There are 7 hidden switches. A switch that is on adds its own fixed numbers to the row, and there is some noise. The rows also spread widely along 12 directions, which tell nothing about the answers.
Some rows, each with its switches (1 for on, 0 for off) after it:
2 22 7 -30 -22 5 -16 10 -23 -14 2 4 2 16 -6 -6 0 10 6 12 3 5 -1 27 -1 -53 -> 0 1 1 1 1 1 0
-32 27 8 22 -17 -12 -22 -6 1 25 47 12 -38 18 17 22 2 23 7 -14 36 6 28 -25 20 -8 -> 0 0 0 0 1 0 1
23 11 -45 -3 -7 -26 6 -18 9 21 -4 49 7 10 11 17 9 9 38 -30 -29 1 -12 1 11 -45 -> 0 1 0 1 0 1 1
4 15 35 5 -8 39 -36 -17 24 -7 -12 -9 -32 -36 11 9 0 10 30 -25 2 -25 -6 -52 3 -11 -> 0 1 1 0 1 1 0
5 11 -43 17 13 -11 -6 46 7 -23 14 9 12 33 -4 -18 3 5 -31 34 -13 -9 -37 50 19 -30 -> 1 1 0 1 0 1 0
-31 4 24 -29 -13 11 20 3 -38 -23 -16 44 -2 20 26 24 15 -4 -5 -63 12 -21 22 11 5 7 -> 0 1 1 0 0 0 0
-1 -7 19 1 38 -16 19 -9 29 0 8 22 -18 30 -28 3 -21 0 24 -47 11 -5 -21 -21 -14 22 -> 1 1 0 0 0 0 0
7 -13 23 16 -2 -25 12 -27 -19 25 29 -15 4 14 -33 -19 12 -9 38 -39 -12 19 34 0 -17 -31 -> 1 1 1 1 0 1 0
10 -5 -2 -24 27 -57 41 -10 -10 51 13 22 36 42 -16 -17 25 3 41 -61 -10 13 12 6 -20 -40 -> 0 1 0 1 0 1 0
15 0 11 -23 2 -20 18 -9 -40 -20 -7 1 1 33 -49 -12 -12 -3 21 -26 -13 9 -12 32 -19 -50 -> 1 1 1 1 0 0 0
13 -14 35 -32 -5 -18 20 10 25 -25 -30 30 54 -23 16 -3 22 -13 11 -45 -4 -51 17 23 5 21 -> 1 1 1 0 1 1 0
3 -1 23 -94 -9 -17 5 -2 -62 16 5 9 18 20 -17 -4 -8 22 32 2 5 -1 -16 34 -21 -46 -> 0 0 1 1 0 1 0
-21 29 -46 -50 -24 7 12 -11 -9 15 28 80 8 31 59 27 13 12 33 -10 -8 20 7 5 12 -42 -> 1 1 1 1 1 0 0
4 22 -35 -8 -30 -14 -34 -10 5 17 30 13 4 -3 4 4 7 17 5 41 -8 24 11 -1 5 -34 -> 0 0 1 1 0 0 0
11 0 1 -42 19 9 17 2 1 -23 -20 35 16 25 -10 -5 -21 -3 23 -10 -12 -2 -32 27 -12 -11 -> 0 1 1 1 1 1 0
-17 13 21 -15 7 -23 22 18 -1 2 14 24 29 21 17 -1 24 2 6 -54 14 -37 13 27 13 -13 -> 1 1 1 1 1 1 0
21 24 27 12 -8 8 -13 3 42 -8 4 8 18 -21 43 -2 7 -9 26 9 -1 -41 -5 -10 22 -27 -> 0 1 1 0 1 0 0
-13 -29 -27 2 21 19 5 9 -35 9 26 -14 25 12 13 -17 3 0 2 7 -14 15 8 21 -1 3 -> 0 0 0 1 1 0 1
-2 17 -38 15 -9 10 -20 9 25 8 19 -3 6 -11 -13 -22 45 11 -4 1 -5 42 20 -34 -12 -30 -> 1 0 1 1 0 1 0
-14 22 24 22 -1 9 20 2 -3 -9 -9 23 -33 21 -7 11 6 -3 17 -52 17 1 7 -5 5 -16 -> 0 0 0 1 0 1 1
-3 12 -8 32 -4 0 8 4 15 7 15 15 21 9 26 -9 35 -14 3 -21 -9 12 31 -17 4 -19 -> 0 1 1 0 0 0 0
-16 17 -10 -29 -18 8 -14 -1 -30 2 19 18 -20 7 27 18 -2 25 25 -6 8 -11 -15 -4 19 -42 -> 1 0 0 0 1 0 1
3 -6 2 -25 -38 16 -13 -24 3 7 28 24 21 -25 45 10 5 -5 33 19 -17 -9 28 7 10 -7 -> 1 1 1 1 1 0 0
-16 1 -4 -21 -16 -26 3 35 -19 -4 11 20 50 8 25 -16 48 12 -20 -28 10 -25 29 38 14 -29 -> 1 1 1 0 1 1 1
-25 -7 6 -12 48 41 37 23 -4 20 30 2 15 36 31 -31 28 -5 21 -39 22 34 14 -33 -22 -8 -> 0 1 0 1 1 0 1
12 -3 17 -24 -22 13 9 -6 -16 -11 -27 5 21 -32 17 8 22 -10 18 -23 -17 -23 17 6 -3 -12 -> 0 0 0 1 0 0 0

New rows. What belongs after each?
1 26 -57 -19 -1 19 -12 28 -25 0 -8 19 -6 26 15 -11 32 29 1 -4 -14 27 -34 -15 -1 -84 -> 0 1 0 0 0 1 1
-18 23 -9 -55 -30 -26 15 20 -3 17 5 57 46 0 44 11 70 14 -6 -59 13 -27 40 8 9 -24 -> 1 1 1 1 0 1 0
30 8 37 17 25 -22 -2 12 17 -24 -22 -38 27 -10 -35 -26 -5 -5 9 -14 2 -40 -23 9 -2 -28 -> 0 0 1 0 1 0 0
25 -10 19 4 -1 7 0 -30 -17 -10 6 -1 -20 14 -16 3 -49 -15 41 24 -29 -3 -24 27 -3 -19 -> 0 1 0 1 0 0 0
14 28 -21 2 -27 1 -17 19 27 -20 -25 17 36 -33 33 2 53 -1 -16 -20 -13 -30 15 -6 17 -33 -> 0 1 1 1 0 0 0
-6 30 -52 -8 -14 -8 -1 -8 18 25 10 46 21 2 30 9 38 12 18 -23 -15 14 16 -13 11 -37 -> 0 0 1 1 1 1 0
35 -6 11 17 -1 -13 6 1 29 -16 9 -2 22 2 -17 -30 -8 -12 32 29 -18 9 -2 31 -3 -32 -> 1 1 0 1 1 1 1
-12 0 10 -7 -6 0 -3 -3 19 25 35 25 7 12 10 -5 10 2 10 -1 12 24 36 -9 -10 12 -> 0 1 1 1 0 1 0
16 26 -11 2 -1 33 -44 30 0 -23 -1 -27 -6 -19 9 -9 -5 14 -8 49 -8 -39 -57 15 23 -46 -> 0 0 1 1 0 1 0
18 -8 -55 2 -27 -13 -29 -55 53 48 23 43 3 -33 6 11 11 10 45 10 -34 50 30 -62 -15 15 -> 0 0 1 0 0 1 0
34 15 30 -2 -18 -8 -8 1 32 -22 -43 -3 6 -38 -16 -5 22 -3 17 -15 -6 -25 0 -16 -4 -26 -> 0 0 0 0 0 1 0
-3 12 -20 -35 -17 -37 15 -4 -24 -13 -26 45 27 20 -18 15 13 10 -1 -47 -11 -6 11 46 2 -21 -> 0 0 1 1 1 1 0
14 -8 -46 -36 -27 -13 -26 -4 7 16 21 35 37 -26 60 16 17 21 21 21 -25 -37 -10 8 34 -20 -> 1 1 0 0 1 0 1
-19 9 -78 41 7 14 5 10 10 -9 13 27 2 31 7 -7 15 -2 -21 4 -22 54 13 6 3 -4 -> 0 0 0 1 1 0 0
7 15 -5 61 14 -13 -6 21 13 -18 1 -14 -8 22 -8 -15 8 0 -13 -14 -9 -14 -10 16 20 -32 -> 0 1 0 0 1 1 0
-14 11 35 -8 -13 37 -1 25 -29 -13 -1 -27 -4 -12 8 -21 43 3 -6 -19 30 15 31 -18 -17 -35 -> 0 0 0 1 0 0 1
-5 2 -23 54 -19 -6 -10 -14 -1 5 22 14 -16 16 3 2 9 -9 -3 -1 -19 33 37 -6 6 -10 -> 0 1 0 0 0 0 0
13 -10 -5 4 -16 12 -3 33 21 -36 -9 2 46 -15 14 -25 25 -18 -34 36 -12 4 27 33 -4 10 -> 0 1 0 1 0 0 0
-8 -8 -3 1 -3 32 9 4 12 -29 -4 27 5 4 16 -5 13 -15 0 -14 -9 18 15 -9 -8 15 -> 1 1 1 0 0 0 0
-12 18 2 48 -12 -5 1 -2 4 41 69 -8 4 19 36 -14 21 -6 24 23 13 25 47 -2 16 -48 -> 0 0 0 1 1 0 1
-8 17 -41 22 46 31 -4 38 -36 -33 -22 -15 -4 23 3 -4 14 13 -22 -53 -14 -35 -59 6 20 -47 -> 0 1 1 1 0 0 1
16 13 -95 3 12 -49 4 -30 -3 33 26 50 13 42 -2 16 -4 15 36 -19 -52 14 -35 11 14 -57 -> 1 1 1 1 0 0 0
-11 1 -11 22 12 -12 27 -17 0 18 45 29 -12 43 0 8 -22 -11 32 4 -9 23 2 17 4 -1 -> 1 0 0 1 0 0 0
5 9 53 -15 13 -22 13 7 -8 12 20 -12 1 43 -39 -35 1 -1 21 -12 26 29 10 -1 -34 -45 -> 0 1 1 0 0 1 0
-13 36 19 -25 -33 -12 14 -16 -10 2 0 41 -13 25 -17 6 17 8 30 -37 22 42 38 -3 -15 -56 -> 0 0 1 1 1 1 1
8 23 -30 9 -13 -13 -19 -20 1 3 7 31 -28 5 3 34 -24 11 21 5 -17 -21 -27 6 26 -22 -> 0 0 0 1 0 0 0
-8 12 -27 30 9 2 -16 38 24 4 17 2 3 16 13 -18 33 8 -30 2 2 10 4 -11 7 -8 -> 0 1 0 0 0 1 0
-3 21 -19 23 3 10 -8 14 48 -2 16 17 -9 27 -27 -30 17 1 -7 1 18 76 25 -32 -28 -20 -> 0 1 1 1 0 1 1
0 7 -30 -34 -13 -14 -11 -3 29 2 -6 51 22 -3 12 10 26 12 -5 -21 0 17 17 -26 -9 8 -> 0 1 1 0 0 0 0
7 22 36 55 9 -33 -3 -10 21 7 24 -19 -12 20 -33 -15 -6 -3 20 -20 21 6 16 -11 2 -35 -> 0 0 1 0 1 0 1
14 10 -3 2 37 -2 -7 48 1 3 2 -29 41 4 16 -34 37 9 -11 -11 -4 -41 -35 3 7 -48 -> 0 1 1 0 0 1 0
-9 17 -30 -17 26 3 16 21 22 10 18 33 -6 38 5 -13 14 12 18 -1 6 33 -27 -21 -10 -29 -> 1 0 0 0 0 1 0
13 17 -36 -14 8 29 -14 0 1 -21 -34 9 9 -17 15 7 19 10 13 -36 -27 -21 -31 -21 6 -38 -> 0 1 1 1 1 0 0
-17 3 -1 -33 -9 5 1 33 0 -6 19 28 51 12 51 -9 27 -1 -19 13 13 -4 27 22 8 2 -> 0 1 1 0 1 0 0
-23 2 -16 -45 -20 -3 23 3 -35 18 38 57 13 55 32 5 -6 2 17 17 -3 33 21 49 1 -18 -> 0 1 0 1 1 1 0
-12 -3 0 5 3 -3 10 -21 -62 28 18 3 -9 21 15 12 -2 3 37 -37 -25 -19 -7 15 14 -37 -> 0 0 1 0 0 1 0
-2 9 60 -29 -10 24 -3 24 -16 -2 15 -19 11 -4 21 -22 9 -2 16 27 21 -14 2 8 -8 -30 -> 0 0 1 0 0 1 0
-3 2 -5 32 -19 -7 -9 -41 42 39 45 35 -12 -2 19 12 -10 -9 42 20 -11 33 36 -28 3 20 -> 0 0 1 0 0 1 0
-2 -1 63 -41 2 14 10 41 35 -8 -6 -4 46 -27 29 -20 52 -10 -15 -29 43 -32 39 -18 -15 27 -> 0 1 0 1 0 0 0
-2 8 -17 -29 -23 -9 28 -18 19 21 25 66 34 23 31 -4 17 -10 36 -4 -1 54 50 1 -14 -19 -> 0 1 1 1 1 0 1
-23 24 -12 -52 -6 16 47 -16 -23 24 14 83 -13 45 43 17 11 5 68 -44 -1 35 -5 -21 -8 -52 -> 1 0 1 0 0 1 1
15 -13 -34 20 26 1 25 1 -3 6 9 19 17 32 6 -13 -11 -14 24 5 -44 10 -23 33 1 -19 -> 0 1 0 1 0 1 0
-2 13 37 -18 21 33 38 1 14 -19 -34 27 3 -2 34 9 13 -14 38 -62 6 -34 -15 -25 1 -3 -> 0 0 0 0 1 0 0
-19 5 12 -6 2 38 29 -4 22 -8 5 53 -15 21 25 1 10 -10 33 -36 8 35 14 -32 -12 1 -> 1 1 1 0 0 1 1
48 -26 -19 -15 -26 -26 -24 1 13 6 1 -13 62 -38 1 -25 16 -4 6 54 -47 -13 8 38 -2 -20 -> 0 1 0 1 0 1 0
-8 37 15 15 -1 31 -8 18 18 -14 3 7 -11 2 29 3 23 -3 2 -16 17 -15 -2 -21 12 -29 -> 0 1 1 1 0 0 0
